The first 6 rows are patterns. Each new row is the sum of 2 different patterns, raised or lowered, with some noise. Before adding, each is slid sideways (what falls off one end comes back at the other) and multiplied by a number that may be negative. Names go in the order of the patterns.
In the rows, 128 means zero.
Some rows, each with the names of its patterns after it:
[127 126  99  95 109 128 143 125  76 130 120 136 114 121 128 109 180 129
 141  86 124 118 110 133 114 120 169 119  92 112 128  94  92 100 107 135
 126 128 119 159 129] | K_887
[131 132 153 119 126 133 127 120 112  76 126  96 114 144 128 105 155 123
 145 139 120 126 162 134 118 162 136 143 141 115 130 114 164 137 119 109
 140 141 171 132 122] | K_525
[ 99 170 112 156 173 125 102 140 131 147 104 129 123 119 122 119 112 102
 122 124 131 128 104 144 112 144 107  93  79 119 123 144 150 164 122 129
 119 108 152 116 124] | K_639
[159 121 122 109 121 153 136 118 118 126 151 130 122 124 122 129 121  79
 103 132 131 132 127 154 100 135 129 132 136 139 135 101 125 100 139 122
 163 162 124 122 160] | K_946
[114 141 124 112 148 124 124 131 120 140  76 133 147 153 151 119 126 102
 150 116 110  98 121  98 130 175 145  80 124 120 116 132 125 152 124 117
 180 111 137 121 138] | K_605
[131 114 138 132 129 113 145 121 108 104 121 121  82 128  87 101 137 152
 156 128 118 135 127 155 149 121 169 133 120 141 159 126 127 128 110 138
 127 132 117 133 159] | K_418

New rows. What belongs after each?
[142 105  76  57  92 109  63  90  72 107 126 123 114 101  96 147 147 125
 117  73 108 125  69 120  29  84  91 138  68 100 124  57 101  89  44 117
 129 124  61 119 140] | K_887 K_525
[112  93 104  91 117 136 107 102 112 108 101  92  79 113  96 120 111  55
  94  98 111 107  97  67 118 115 121 102  87  99 144 108  90 124 104 115
 106  54  84  91 132] | K_525 K_946
[108 145 120  82  58  79 103 117 107  90  83  86 127  38 108  93  64  75
 120  97  99 108 108 103 102 118 100  78 110 132  97 102 101 117 100  99
 133 116 122 130 176] | K_639 K_418
[119  77  56  80 107 131 119 137  84  94 109  62 123 108  97  63 141 100
 131 157 101  93 115 123 120  68 107 119  95 102 103 112  79 112 124 132
 117 100 161  99 156] | K_639 K_418
[102  96  86 154 117  98  92  79  99  89  97 107  47  97  97  77  87 111
  81  83 110  85 100 112  91 104  88 139  92  67  81  91  98  97 115  94
  95 113 130 117 121] | K_605 K_418
[ 96  77 128 114  76 110 116 113 131 112 106  60 126 137 138 118 105 117
  93 137 102 103 124 126  83 113 152 129  51 130 101 101 115 105 127 106
 125 163 119 114 113] | K_946 K_605
[129 166 149 139 142 121 139 147 122 157 154 140 140 131 115 147 157 109
 127 151 144 159 140 165 134 135 130 127 135 142 166 129 155 155 169 178
 179 139 106 128 177] | K_946 K_605
[147 127 130 147 156 101 145 139 123 153 155 134 153 129 139  87 136 147
 161 142 115 111 138 162 113 146 102 122 144 149 134 145 144 198 140 170
 157 130 145 169 134] | K_525 K_639
[ 96 160 167 155 105  97  96  97  71 118  93 108 138  61 121 122 132  50
 131  86  68 128 132 102 106 101 133  91 116 130 111 120 129 150 105 121
 124 128 142 102 160] | K_639 K_418
[146 220 167 164 120 146 172 148 158 134 159 208 177 125 139 161 129 139
 126 137 170 156 153 139 153 158 137 147 140 127 125 176 169 167 116 156
 151 188 150 146 181] | K_887 K_525
[161 216 159 158 148 134 128 137 152 162 126 145 151 156 162 131 151 134
 132 136 167 145 145 143 156 186 150 140 135 139 167 168 172 136 157 163
 187 147 181 138 130] | K_639 K_605
[118 126 118 137 162 126 152 167 120 107 102 107 112 108 127 115 107  98
  96 116 137 106  98 128 115 161 142 127 100 120 129 111 104 115 133 146
 117 101 127 113 109] | K_887 K_418
[ 97 111 130 131 137  82 113  96 130 129 130 111 109  81 117 191 122  87
 103 122 110 116 128  85 110  97 184 104 127 125 116 117 130  75 109 158
 125 111 144 141 145] | K_887 K_605
[109  96 101  87  85  64  54 107 114  99  83 133  81 113 119 104 114 114
 121  76  82  78 126  94 136 137 115  88 140 151 117 105  94 132 129 143
 116  91  86 108 108] | K_946 K_418
[201 190 156 138 125 124 162 151 172 141 128 155 179 183 115 178 121 115
 160 154 144 169 141 176 169 178 175 169 155 169 178 162 137 147 151 176
 152 187 147 172 178] | K_887 K_639
[160 109 139 122 159 140 125 110 129 143 170 142 133 122 152 146 142 121
 115 101 124 120 107 150 138 121 151 132 105 175 125 147 125 160 124 184
 172 127 147 152 151] | K_525 K_639
[147 122 140 137 158 156 180 147 198 168 199 169 168 152 132 122 194 145
 154 169 153 135 131 164 140 108 158 139 168 144 174 120 151 172 150 149
 148 124 158 149 194] | K_525 K_605
[ 98 103 100  89  98 110 109  91  80  68  92  96 128 119 142  92 106  77
  71 121  99  82  67 133  96 130 133  88  82 116 112 116  74 104 104 101
 105  97  97 118 116] | K_639 K_946
[107 112  86 118 109 105 132 124 149 160 120 124 108 101 118 117  68 123
 101 114 127 100  75 115 131  82  90  97 105 130 116 128  83 136 139 130
 101  99  73  93 137] | K_525 K_946
[172 138 177 164 142 152 177 159 219 159 141 162 175 172 141 149 145 157
 143 138  95 154 142 139 157 158 133 177 136 179 157 130 134 177 151 111
 183 132 147 170 155] | K_525 K_418
[149 146  83 116 120 102  87 107 103 119 133 120 114 148 119 129  93 103
 108 123 137 129 118  67 138 110 119  96 114 105 109 191 133 106  88 114
 109 111 124 127 115] | K_887 K_605
[136 142 132 146 135 140 122 113 147 146 142 146 149 157 144 130 127 130
 154 146 143 125 131 159 157 167 178 137 108 149 190 138 143 137 133 157
 131 138 143 107 165] | K_946 K_605
[101  44  98  72  84 117 110  98 126  93 108 105 110  78 141  84 105 159
 147 116 112  66  75  47 133 103  94  95  83 119 137 126  49 111  71  75
  87 117  86  91  68] | K_525 K_639
[112 130 206 204 163 175 148 172 140 162 184  65 173 138 198 153 179 161
 158 185 146 128 170 184 179 146 235 183 164 152 130 169 160 191 113 169
 176 188 188 214 172] | K_887 K_605
[171 138 154 125 157 128  91 128 124 128 122 163 125 135 121 125 144  92
 112 126 154 130 135 139 153 157 125 123 129 123 138  96 163 123 113 126
 132 145 128 134 111] | K_887 K_605
[136 173 145 158 177 151 171 152 138 106 157 109 168 129 136 157 138 120
 139 122 117 155 136 127 172 161 169 122 127 148 156 135 109 103 136 144
 154 158 130 148 132] | K_887 K_525
[123 124 127 136 152 136 119 145 135 134 104 123  86 106 149 170 161 104
 134 142 146 152 152 135 159 182 135 160 136 136 134 129 131 139 135 173
 126 121 154 144 107] | K_887 K_418
[159 128  97 156 138 118 128 130 172 133 122 165 118 141 123  94 102 146
 134 129 147 157 105 143 129 145 108 147 153 126 147 102 144 112 183 159
 119 109 161 145 129] | K_946 K_605
[122 145 101  95 103 115 117 109  83  93 115 115 123 113 102 167 122 123
  95  84  77  84 134 123 130 141 104 105 102 121 136 128 101  96 117  74
 139 153  86  68 130] | K_639 K_946
[107  53 100  98  74  89 104  86 112  84 106  91  93 102  92  63  84 113
 101 102  93 117  87  91 107  89 115 127 132  79  94  62  91  67 127 121
  98 104 105 126  91] | K_639 K_946
[146 176 149 166 169 166 170 137 195 140 156 141 169 189 160 175 168 189
 169 178 155 177 175 136 145 186 163 182 170 157 160 141 165 164  95 157
 158 168 157 169 170] | K_946 K_605
[121 117 123 121 126 145 111 112 149 129 134 129 116 153 128 145 126 111
 108 112 148 147 123 115 117 117 134 131 122 141 114 120  85  62 122 102
  89 111 126 108 153] | K_525 K_946
[145 132 137 109 120 131 140 121 148 142 139 160 137 161 124 131 125  96
 145 137 136 176 118 121 134 142 117 120 133 165 151 167 154 125 168 162
 121 145 108 108 134] | K_887 K_525
[100 149 156 168 142 114 137 144 160 151 119 162 145 136 149 156 140 168
 154 123 142 134 141 114 159 153 138 127 138 133 134 145 151 152 119 126
 111 111 112 141  92] | K_946 K_418
[164 147 181 193 182 155 138 148 125 109 134 144 137 167 159 168 121 169
 110 154 128 111 165 167 133 178 123 174 143 159 147 161 154 152 183 152
 148 148 144 175 103] | K_639 K_605
[147 130 106 142 126 137 136  68 122 100 121  71 115 100 112 146 127 128
 110  91 115 151 138 113  89 104  99 114 129  74  93 103 159 132 121 144
 102  91 104 100 119] | K_887 K_605
[159 184 163 149 154 167 214 162 173 163 142 158 166  92 138 150 154 166
 158 162 128 171 136 154 156 160 174 131 164 108 162 158 204 183 146 123
 185 192 148 148 123] | K_525 K_946
[115 138  87 107  70 107 133 159 163 157 121 136 125 135 161 118 154 114
 156 128 171 161 128 114 127 140 143 117 124 131 145 129 116 126 117 128
 118 145 127 102 127] | K_639 K_418
[121 144 168 135 136  94 116 125 107 122 127 119 166 121  86 122  96  98
 103 117 122 128 123 111 133 149 116 107 122  80  97 139 140 112 121  70
 123 123 134 130 118] | K_887 K_605
[124 108  89 107  70  57  97  98 111  99  44 111  55 111  99 112 116  76
 149  82 128  52  82  68  78  83  88 127 152  56  62  80  92  70  63  92
  77 100 135  88  98] | K_887 K_605
[149 116 125 150 137  96 109 114 101  86 110 142 146 101 129 120 149 134
 129 145 105  98 147 122 149 125  95 126 134 136 110 138 130 113 175 126
 150  67 130 134 133] | K_887 K_605
[101 162 147  55 101  97  77 118  99 132  91  98 183  89 103 107 118  92
 105 116  83 108  79  93 101  58 118  17  85 131 151 151  96  93  85 127
 116 106  67 133  79] | K_605 K_418
[118 120 109 117 136 152 144 127 138 149 151 113 130 152 103 180 125 138
 108 134 105 117 145 101 125 157 120 116 123 144  84  99 118 131 133 124
 108 126 163 134 131] | K_887 K_525
[116 112 126 126 104 129  97  76  66 106 124 112 113  80 107 106 119  28
  95  83  69 108 124 116  77  94 123 106 113 119 113  88 114  99 117 101
 130 133 119  85 144] | K_639 K_946
[ 94 135 162 123  83 145 118 101 154 124 149 128  98 158  94 158 123 117
  92 139 129 146 137 110 118 124 136 119  80 126 132 131 121  65 116  70
 120 125 107  76 139] | K_525 K_605
[123 119  84 149 114 126 138  54 109 128 157 107 151 136 119 137 108  74
 108 179 133 103 128 157 149 171 108 108 114 124 105 102 110 117 138 138
 113  64  95  84 149] | K_887 K_525
[154 147 137 108 138 144 139 170 154 129 175 148 188 167 164 147 190 140
 126 189 168 150 150 146 162 155 192 148 142 145 172 169 180 158 153 161
 163 177 151 184 177] | K_525 K_946
[146 181 146 170 164 159 190 171 156 198 135 153 188 193 152 174 177 153
 176 149 159 144 165 164 158 142 164 177 175 151 171 139 137 164 147 152
 108 164 120 128 176] | K_887 K_418
[185 148 134 155 162 153 152 172 132 197 144 208 167 143 162 168 135 161
 109 149 182 164 121 169 184 140 159 134 143 162 155 143 119 144 160 188
 162 153 112 139 157] | K_887 K_525
[149 159 134 180 126 129 155  85 113 138 138 135 149 101 151 159 149 138
 141 158 125 171 148 173 101 142 138 147 138 142 160 210 148 120 177 150
 155 139 114 107 131] | K_887 K_418
[109 114 107 134 116 120  97 101 120  72 116 129 116  98 110 137 114 153
 102 100  87 129 117 110 139 163 111 122 118 123 127 122 139 124 161 118
 183 157 158 129 127] | K_639 K_418
[104 131  97 149 108 126 145 118 102 124 147 126 133 128 121  76  74 119
 122  57  96  95 104 145 148 125 115 122 136 125 125 138 121 160 132 115
 138 188 141 117 119] | K_946 K_418
[109  94 116  62 101  68 121 105 109  80  90 105  79 115  68  95  79  91
  78 109 152 160  64 125 107  78 102 118  93 102  77 132  94 109  65 102
 100  80  91  74 105] | K_525 K_605
[136 115 130 128 127 120 142 121 131 124 147 135 118 163 128 142 101  94
 107 126 138 128 128 180 107 115 124 137 118 118 120 100 137 111 143 123
 179 159 131 127 140] | K_887 K_946
[103 121 127  95 105 135 106 108 104  75  64  91 109 127 110  48 127  92
 134  83  79  72  89 153 126 142 107 105 105  92 101 120  96 145  82 115
  85 136 120  80  68] | K_887 K_639
[157 133 113 101  82 131  66 125 116 115 124 187 159 155 141 137 136 194
 162 121 207 151 146 163 154 140 124 173 130 138 119 153 141 185 170 137
 128 152 166 131 124] | K_525 K_418
[ 92 122 141 128 146 109 133 171 118 140 135 154 168 142 157 134 134 130
 150 114 133 128  87 145 148 123 144 135 103 109 136 114 133 111 140  83
 127 174 161  90 119] | K_525 K_605
[104  98 112 102 100 100  91  98 122  79 141  88  62  75  69 104  85 121
  94 105 101 129 102 122  80  60  70 123  78  96  99  56  95  41  77 109
  60 129  84  92  87] | K_605 K_418
[144 146 157 116 129 149 163 163 150 143 149 171 172 130 125 127 134 189
 143 157 100 129 146 106 147 143 131 152 142 123 136 159 118 124 125 139
 148 124 145 151 161] | K_887 K_418
[110 121 119  96  84 133  72  94 111 105 114 108 101  65 110  84  97  70
  85  65  94 141 106  12  72  92  89 104  92 139  69  92 146  84 112  99
 111  62 105  71  90] | K_946 K_605
[178 122 189 181 151 133 141 146 145 152 151 131 120 147 146 162 127 133
 140 147 161 117 152 132 155 119 102  63 133 113 144 169 170 119 163 134
 140 169 126 137 145] | K_525 K_639
[ 82  86 105  87 103 125 115 102 149 108 124 114 102 124 121 124  89 149
 138 154 123 102  98  81 108 120  99 100 131 100 149 113 125  79 122 106
  69 109 130  98 101] | K_525 K_639
